The rows of a group lie close to one hidden flat surface of 8 dimensions, which may be shifted away from zero. Surfaces can cross.
Some rows, each with its group after it:
[-11 -12  -5 -35 -34 -10 -11  57  22  -5  -2   4 -24   4 -34 -21] | pov
[ -4  -9   0  -9  26   4  28  -2 -13  43   5  -8  17 -21  41 -19] | nugi
[-14   3 -51 -62  49   5  20  -5   1  34 -10 -35 -28 -19  10 -27] | kep
[ -8  13 -28  -7   3   9  21  10  -4  -1   8   6   8  -6 -35   9] | pov
[ 11   5   6   2 -30 -20 -41   6  17 -14 -14  -8  -2   7  -5 -14] | luvo
[-10 -29  -5  22 -10 -37 -19   7  -7 -52   3  14  35  17 -24  -4] | nugi
[ 32  68 -16  19   0  -1  14 -42  -9  39   6  -8  60 -19  -8 -11] | garu
[-67 -56 -79 -60  49  -8   1 -17   8 -31   1 -25 -40  -5 -23   1] | naz
[ -6  14  19   8 -16   4  -9 -38  19  -1  -3  -9   3   1   9   7] | luvo
[ 11 -33  57 -16   3 -54 -17  53  19 -15  13   8   4  25  43 -34] | pov
[-15 -28 -21  -6  21  16  -2   9 -12 -19 -34 -12 -51   0   2  32] | pov
[ -1  19 -12 -44  38 -95  40  27  24  14  27   0  71 -11   1 -30] | nugi
[ 52  70 -58   0   0 -18 -37  27 -22  26  20  -7  52   8 -52 -29] | kep
[ 13 -23  12   2 -15  -7 -43 -35 -12   4 -36 -41  23   1  52 -68] | kep
[11 21 31  4  0  6  2 -7 11  9  5  4 -6  2 12 16] | Falo
[-13   2 -25  18  -1   6 -10 -29  -4 -24  -1  -2  19   6 -28  20] | Falo
[  3  26  50  -3  19 -12  33 -57  13  -3  60  11  69  18  14 -29] | luvo
[ 44 -24  13  23   4 -36  12   2 -45 -40 -11  22  10   9   6 -65] | garu
[ 42 -23  91  -4  15 -58 -47  36  15 -26  -8  -2 -25  42  75 -36] | nugi
[ 13  -2  14  33  -7   6  -3   2 -18 -24  -2  14   7  14 -13  21] | pov
[-27 -80 -34  13  21 -11  18  32 -33 -30 -38   8 -30 -12   7  20] | luvo
[ -2 -14  24   6 -19 -54  12  30   8  13  16  12  71  -6  31 -37] | Falo
[-26 -52 -74  34  26  28   5  12 -63   6  -4  -1  25 -13  -5  22] | Falo
[-25   9 -15  39 -49  31   2 -27   5 -20   1  13  17  -6 -55  40] | garu
[-29 -18 -32 -34  14  15  53  31  -4 -10   1  16 -51 -13 -38  19] | luvo
[  0 -31   5  10 -28  31 -41  12   0  -1 -65 -23 -69  -6  27  15] | pov
[  0  58 -92 -42 -26  10   3  19  16  56 -30 -24 -30 -47 -61   2] | luvo
[  0 -23  22  15 -35   8 -29  10  -1 -15  13   7  15  18  -1 -24] | naz
[-28 -15 -11 -29  20  21  22  -6  11   7   6  -4 -36  -9   6   6] | naz
[ 35  30  28  12 -85   1 -10  57  14  45  -7  10  20 -12  -5 -37] | pov
[-44 -46   1 -25  -2  58 -14  32   8  20  21   0 -69   1  12  21] | Falo
[ -7  10  23 -60  25 -40   8  19  41  -4  40  -5   3  20   2 -24] | pov
[-38 -33 -13  -5 -34  19  19  -6   4  10   1   1  12 -20  -5 -18] | kep
[ 29  27 -61  10  52   0   6 -59 -45 -23 -19 -14  14  -2 -28  -2] | garu
[ 48  20   4  14 -19  -7 -26  26 -22  18 -10  -3  19   7   6 -41] | kep
[ 32  22 -69  23  24 -39 -27  -4 -40 -48 -22  -4  42  17 -65  11] | Falo
[-52 -54 -63  32  11  42  61 -17 -49  -8 -14  22  -2 -42 -27  46] | naz
[ 22   7  67 -20  35 -25   5  11  25 -20  -3   4 -57  22  37  17] | nugi
[ 61  36   5   3  29  -6   1  49 -35  80  10  -7  24 -13  55 -30] | Falo
[  5 -47  38  16  -1 -21  -5  31  -6 -14 -32   8 -34  -1  50   4] | luvo
[-21  33 -24   9 -28  32  -8  -1  17 -15  45  26   3  12 -83  49] | kep
[-13 -11  -3 -15   0  15  40  20  -4  20   9  14 -15 -17  -2   0] | nugi
[ -2  50  15 -53   7 -11  54  17  46  16  12   5 -39 -12 -28  13] | Falo
[-10  12  -2 -31  19 -10 -25  13  35  -1  -8 -20 -39  10   3  30] | garu
[-44 -12 -27  22 -50  25  11 -44   7 -37   8  19  19  -5 -71  16] | garu
[ -8  29  24 -35 -20   6  15   8  39  38  11  -3  -7 -12   8  -8] | pov
[ 34   9   8  17  -5  -5 -17  27 -18   4   2   7   5   8   4 -13] | kep
[ 36  62 -21 -35  21  31  42  39 -19  69  15  -3 -19 -19 -12 -16] | naz
[ -2 -16  21   6  -8 -33 -21   6   4  13  17  -5  51   7  38 -37] | kep
[  7  -1   6  20  -7  22  -4 -13 -14   0  -2   4  -5   3   4   3] | naz
[  3  32 -34 -19  22   3 -19 -42   7 -30   9 -16  -1  19 -45   2] | luvo
[ 34  43  24  14 -22 -14 -36 -49  33 -22 -23  17 -80 -11  -5  18] | naz
[ 10  -5 -34  -8  13 -33  22  23 -32 -22  36  18  60  13 -44 -43] | luvo
[  8  36 -80 -30   5  -2 -45 -19  -9  11  13 -36  38   5 -48 -47] | nugi
[-14 -30 -19 -35 -29 -26 -16  55  10   1  26   5  20   9 -24 -61] | naz
[  8  11  -8  34 -50   4 -24 -18   2 -15   1  18   4  -2 -32  -6] | naz
[21  4 70 -9 32 -8 50  4  3 19 15 15 -7  0 58 -5] | luvo
[ 12  21  37  -2  47 -44  14 -31  21 -36  -2   3   0  16  18  41] | nugi
[-27 -62  30   5 -18  -1   2   9   0  -9  -9   2   1  -4  43 -27] | kep
[  5 -12 -34  -6  27 -30 -41 -20 -13 -10  -4 -24  22   9   7 -31] | naz
[-10 -16  30  -7  -2  46   9  -9   2   9  -2   3 -49   1  21  10] | nugi
[-43 -45  -9   9  24  17  -7 -58 -10   0   0 -21  25  -5  42   0] | nugi
[ 15   7  37   3  -7  -6  -5  12   6  21  11   0   8   4  36 -14] | kep
[-14 -14   1   7  13   3  -5 -20   4 -16 -10  -1 -12   2   9  27] | garu
[ 20  13  10  -3  35 -15   9  12  -7  -8 -12  -1 -22   5  12  18] | Falo
[-40  -4  10   1 -13 -16  41 -21  30 -13  23  16  36  -9 -17  23] | nugi
[-14  -1 -66  17  21  28  79  52 -46  31 -18  22  -6 -47 -33  57] | garu
[-25 -23   5 -93  48 -47   2  19  47 -13  12 -21 -60   9  23 -32] | garu
[ -2 -45  27  12 -25 -54 -30  43  10 -40   7  16  26  24   4 -25] | Falo
[ 43   7  41  -3 -32  -6 -15  65   1 -40   7  32 -49  35 -42 -14] | luvo
[ -5   0 -16  10 -10  15  13   9 -12  -5  -9   8   1  -6 -28  20] | pov
[-37 -57 -49   9  23 -36 -12  -7 -18 -36 -12  -9  39  -1  -1   0] | garu
[-71 -57  28 -40  54 -12  25 -18  42   2  -5 -22 -35 -14  71  41] | garu
[-14 -12 -52  -2   6   8  13  -5 -15  -7  -7   5 -19 -19 -30   8] | naz
[ 33 -36  38  37   0  -4 -60 -16 -26 -36 -39 -19 -12  30  52 -22] | kep
[ -7 -21 -50   5 -13   6 -47  13 -13 -60 -22  -5 -23  25 -72  16] | pov
[ -9   0  17 -20 -16  -5  15  33  23   4  12  14 -16   2 -14   4] | Falo

New rows. What belongs after each?
[  1  12 -62 -13 -22  -4 -57 -22  10 -47  -5  -6 -34  12 -82  -8] | naz
[-18 -12   0  -2   3 -11 -35 -44  20 -44  -7 -15 -13  21 -13   7] | garu
[  6   2 -32 -14   8 -27  33  20 -22  -7  34  17  61   1 -41 -42] | luvo
[  5  29   1   7  19   1  47 -17  -1   6  -7   9   0 -16  -8  33] | Falo
[ 11   9 -17  21 -25  41  28  32 -27  17 -27  14 -25 -18 -25  29] | pov
[-47   3   4 -25 -16   4  38 -47  41  15  25   3  20 -23  -5  -6] | garu
[ -6 -13 -30  -1  -2   8   2  24 -12  -8 -21  -2 -18  -8 -18  11] | pov
[ 24  -9 -42  -2  26 -42 -26  -1 -26 -34 -12 -14  18  15 -16 -31] | garu
[  8  15  33   3 -14   6 -33 -18  26 -24   0  -1 -22  23  -7  20] | Falo
[-15  -2 -48 -45  44 -17  48  67  -4  47  -4  -5 -16 -33   3  19] | garu
[ 14  32  47  13  32 -11  33 -23  16 -37  -5  17 -34  12  -4  68] | nugi
[-15   5  -4  23  -2 -13   3 -39   8 -36  -4   2  31   4 -21  26] | Falo
[ 15  25  -7 -36  15 -24 -13  48  21  18  -3 -11 -26   3   0   3] | garu
[ 12 -33  46  -2   9 -38 -38  21  14 -47  -9   2 -31  35  28   2] | Falo
[ 20 -20  -9 -41  49  13 -15  16 -20  51 -12 -38 -39   0  74 -51] | nugi
[ 18  34 -20 -15   9  -8  -2  10   2  -3  15   1  11  11 -37  -4] | pov
[-20  -7  -8 -29  35  -5  12 -30  19 -13  -4 -15 -30   0   2   9] | garu
[-40 -49   5 -29  14 -37   1  -8  22 -29   7  -4  -1   4  17 -21] | garu
[ 28 -42  45  12  26 -53 -19  53 -20 -48   4  14  -3  39  28 -12] | pov
[-47 -69 -31   4  -3 -31  -2  20  -7 -56  17  14  34  16 -39  -4] | pov
[ -8  -3  -7 -12  16 -11  -8  -3  10 -26   5  -3  -7  18 -16   9] | pov
[-12   9   9 -13  22  -6   3 -22  18 -22  17  -2   4  17 -10  14] | pov
[-76 -87 -29  37  -5  30  61  10 -33   1   6  30  27 -34   5  39] | Falo
[  9  37 -22   8 -13  -2 -29   4   7   3  -5 -10  17   4 -34  19] | garu
[ -2 -13  10 -34  13 -40 -10  17  18   7  16 -11  13   9  21 -39] | nugi
[-41 -12  14 -32 -54  -8  -6   6  61  12   0  -5 -19 -19  -4 -11] | luvo
[ -9 -13  -7 -30  83  15  17 -50   0 -45 -30 -18 -99  13  11  44] | garu
[ 22  35  54 -13  30 -14  29 -82  19  16   9 -11  15 -10  63 -37] | garu
[-32   7  22  -9 -14  29  52 -30  25   7  19  18  -6 -15 -10  19] | luvo
[ 30  18 -34   6  47   4   4   4 -31  -7 -28  -6 -33  -1  -9  31] | garu
[ 22  38  29 -43  12  -9  29  44  30  -3  10  14 -62   6 -23  16] | nugi
[-16  -8  18 -17   2  21 -12 -28  19  13   8 -17 -14   2  25 -14] | nugi
[-44 -26  46  14 -28  50  57 -73  19 -44   5  32 -52 -12 -16  28] | garu
[ 10  22 -10  13   8   0   8  20  -4  28 -12  -2  12 -14   8  30] | garu
[-39 -15 -27  -9  -3  10  -6 -34  20 -35  -1  -6 -13   5 -37  25] | garu
[-42 -36  -6   9  20  -1  24 -19  -1  -3  -8   0  12 -15  25  33] | garu
[ -4 -35   4  -2 -25  70  -3  23 -28  25  -7   3 -60  -4  17 -22] | nugi
[ 52  31  -8 -39  11 -37 -47  18   4 -34  -4 -15 -37  35 -31 -44] | garu
[-34  -7 -20  22 -44  15 -20 -10  15 -25   1   5  22   2 -52  32] | garu
[-29 -28 -38   5  -3 -10 -19 -25   3 -13 -26 -19  12 -14   0   7] | luvo
[ 12 -34 -21  10  -5 -43  -3  57 -29 -14  -6  15  28   0 -10 -28] | garu
[  6 -25  25 -30  51 -23  31  49  -3  17  -3   2 -44  -6  58   2] | Falo
[-27 -24  -4  20 -18  -3  36  55  -3  36  -1  19  32 -30  14  34] | garu
[ -8 -12  31  22   8  17 -41 -39  10 -13   4 -14  -9  20  35  22] | Falo
[-17 -29   3  11  29   7  38  16 -21 -12  -4  14  -9  -6   8  31] | pov
[-11 -20  -6   8 -37  14   7  22  -9  14  14  13  24  -8  -7 -30] | nugi
[-46 -70 -18  -4  46   1   1  -2 -19  35  12 -19  34 -15  74  -6] | Falo
[-41 -15 -23   4   5   3  41  22   2  32  -2   3  25 -35   6  41] | garu
[-33 -16   0 -46  56 -13  56 -16  18  29  12  -9   1 -21  45  -8] | luvo
[-17 -11 -29 -39   7 -44 -77 -27  39 -42  -8 -41  -3  26 -15 -28] | luvo
[ 13  10 -32 -24   7 -21 -63  -5   0 -14  11 -33  27  29 -14 -46] | naz
[-33 -37 -28 -10  10  40  29  11 -22   3  14  -1  -1  -2 -11   5] | naz
[-37 -31  19 -68  36  44 -30  -9  29 -19  25 -41 -50  50  10  -5] | naz
[ 14 -13 -34  14  15 -15 -48  -5 -18 -23 -46 -20 -21   3   9  10] | luvo
[-34 -26 -85 -47  55  -2 -33   6  -9  -2   6 -37 -15   8 -20  -5] | Falo
[ -7 -13   5 -26  49 -34  28  13   0   0   3  -3  -8  -4  27   2] | nugi
[ 19  34  -7 -25  29   6  14  -1  -1  21   3  -9 -25  -4   2   1] | nugi
[ 50  46   8  15  21  17 -23 -57 -18  33 -27 -34  13   1  45 -18] | kep
[ 33 -33  25  13   8 -32 -18   6 -25 -57 -20  13 -26  25   8 -34] | garu
[-62 -43 -16  10 -25  31  56  31   0   0  28  40   7 -26 -36  36] | kep
[  1  18 -17  25 -26   7   0  -5  -4 -21   3  14  16   3 -54  23] | Falo
[ 10 -15 -35 -45 -32 -17 -10  90   0  -7  17  12 -23  10 -53 -53] | nugi
[-14 -14   1 -14  37 -15 -24 -22   9  15   9 -26  21   4  51 -10] | Falo
[ -1  14  27  24 -37  11  -2  15  17   8   0  12   2  -1  -8  33] | garu
[ -4 -29 -56   3  10  48 -13  14 -32   4 -83 -30 -90 -23   4  41] | pov
[-11 -35  -7 -25  12  18 -29  44   2 -28  -4   2 -83  25 -17  23] | Falo
[ 13 -32  17  39  30 -30 -47 -18 -25  -6  -9 -18  50  16  70 -10] | Falo
[-28  -2  43 -16  -9   0 -31 -41  52 -55  11  -3 -41  33 -13  23] | nugi
[ -4  -9 -28  22  17  15 -17 -14 -24   1  -1 -10  19   0  -1  16] | Falo
[ 24   3 -17   5 -56  -9 -17  66   5  25 -50   3 -42 -29  -8  -1] | luvo
[ 23   7 -35   6  12 -24 -14  17 -26 -14 -14  -3  13   3 -22  -9] | garu
[ 39  11  -1  70  24   9 -25 -17 -49 -11 -37  -3  15   7  20  56] | garu
[-35 -20 -33 -32  66  80  -6 -43 -15 -30  -4 -36 -77  36 -22  55] | naz
[ -3  23 -15   2  -3   9 -18 -15   1  30  19 -10  36  -2  -4  -2] | Falo
[-30   1 -32 -28   7   1   4  12  19  -2  -2  -9 -27  -6 -29  31] | garu
[  5  14 -41 -13  22   5  26  12 -21 -11   3   9 -12  -3 -47   5] | luvo
[ 15  41  14 -22  43  -1  15 -44  14  11  11 -15  -4   5  17   0] | luvo
[ 11  -2  25  -4 -20  14 -25  26  15 -28 -13   5 -54  23 -20  19] | pov
[-10  10   4  29   2  21  11 -44 -11  23   8  -3  40 -16  25  15] | kep
[ -1   9  56   5 -16   7  29  18  12  47  19  15   6 -16  45   0] | Falo
[-32   6 -19 -45  -5 -24  17   0  40  45   1 -17  16 -32  18 -26] | luvo
[ 13  26  34  -3  21  25  12 -37   3 -36  17  11 -30  28 -22  24] | luvo
[-31 -22 -37  15   1  30  -2 -42 -14 -13 -10  -6  11  -5 -17  18] | kep
[ 14  66 -26   0 -14  26  53 -18  -9  36  23  13  33 -24 -50  -2] | luvo
[ 17  30  85 -16   9  13  35 -19  28  10  20  12 -27   8  40   3] | luvo
[ -8  15  51  -6 -19  -6  36 -34  29  18  18   9  14 -17  32 -23] | garu
[ 24  36  22 -46  -8 -44 -42  13  52  46 -17 -39 -21  -8  52 -38] | luvo
[ 20  22  27   7  21   6  -5 -14   1  10  -2  -9 -10   6  27  17] | Falo
[-10 -35  68   5 -20 -14   8  20  14  20  14  10  14  -1  64 -21] | kep
[ 11  59  27  31 -56  15 -24 -22  30  23   8   1  42  -1 -14  23] | garu
[  4  -8   0 -15   7 -30 -42  13  17 -29  -9 -14 -18  24  -5   2] | garu
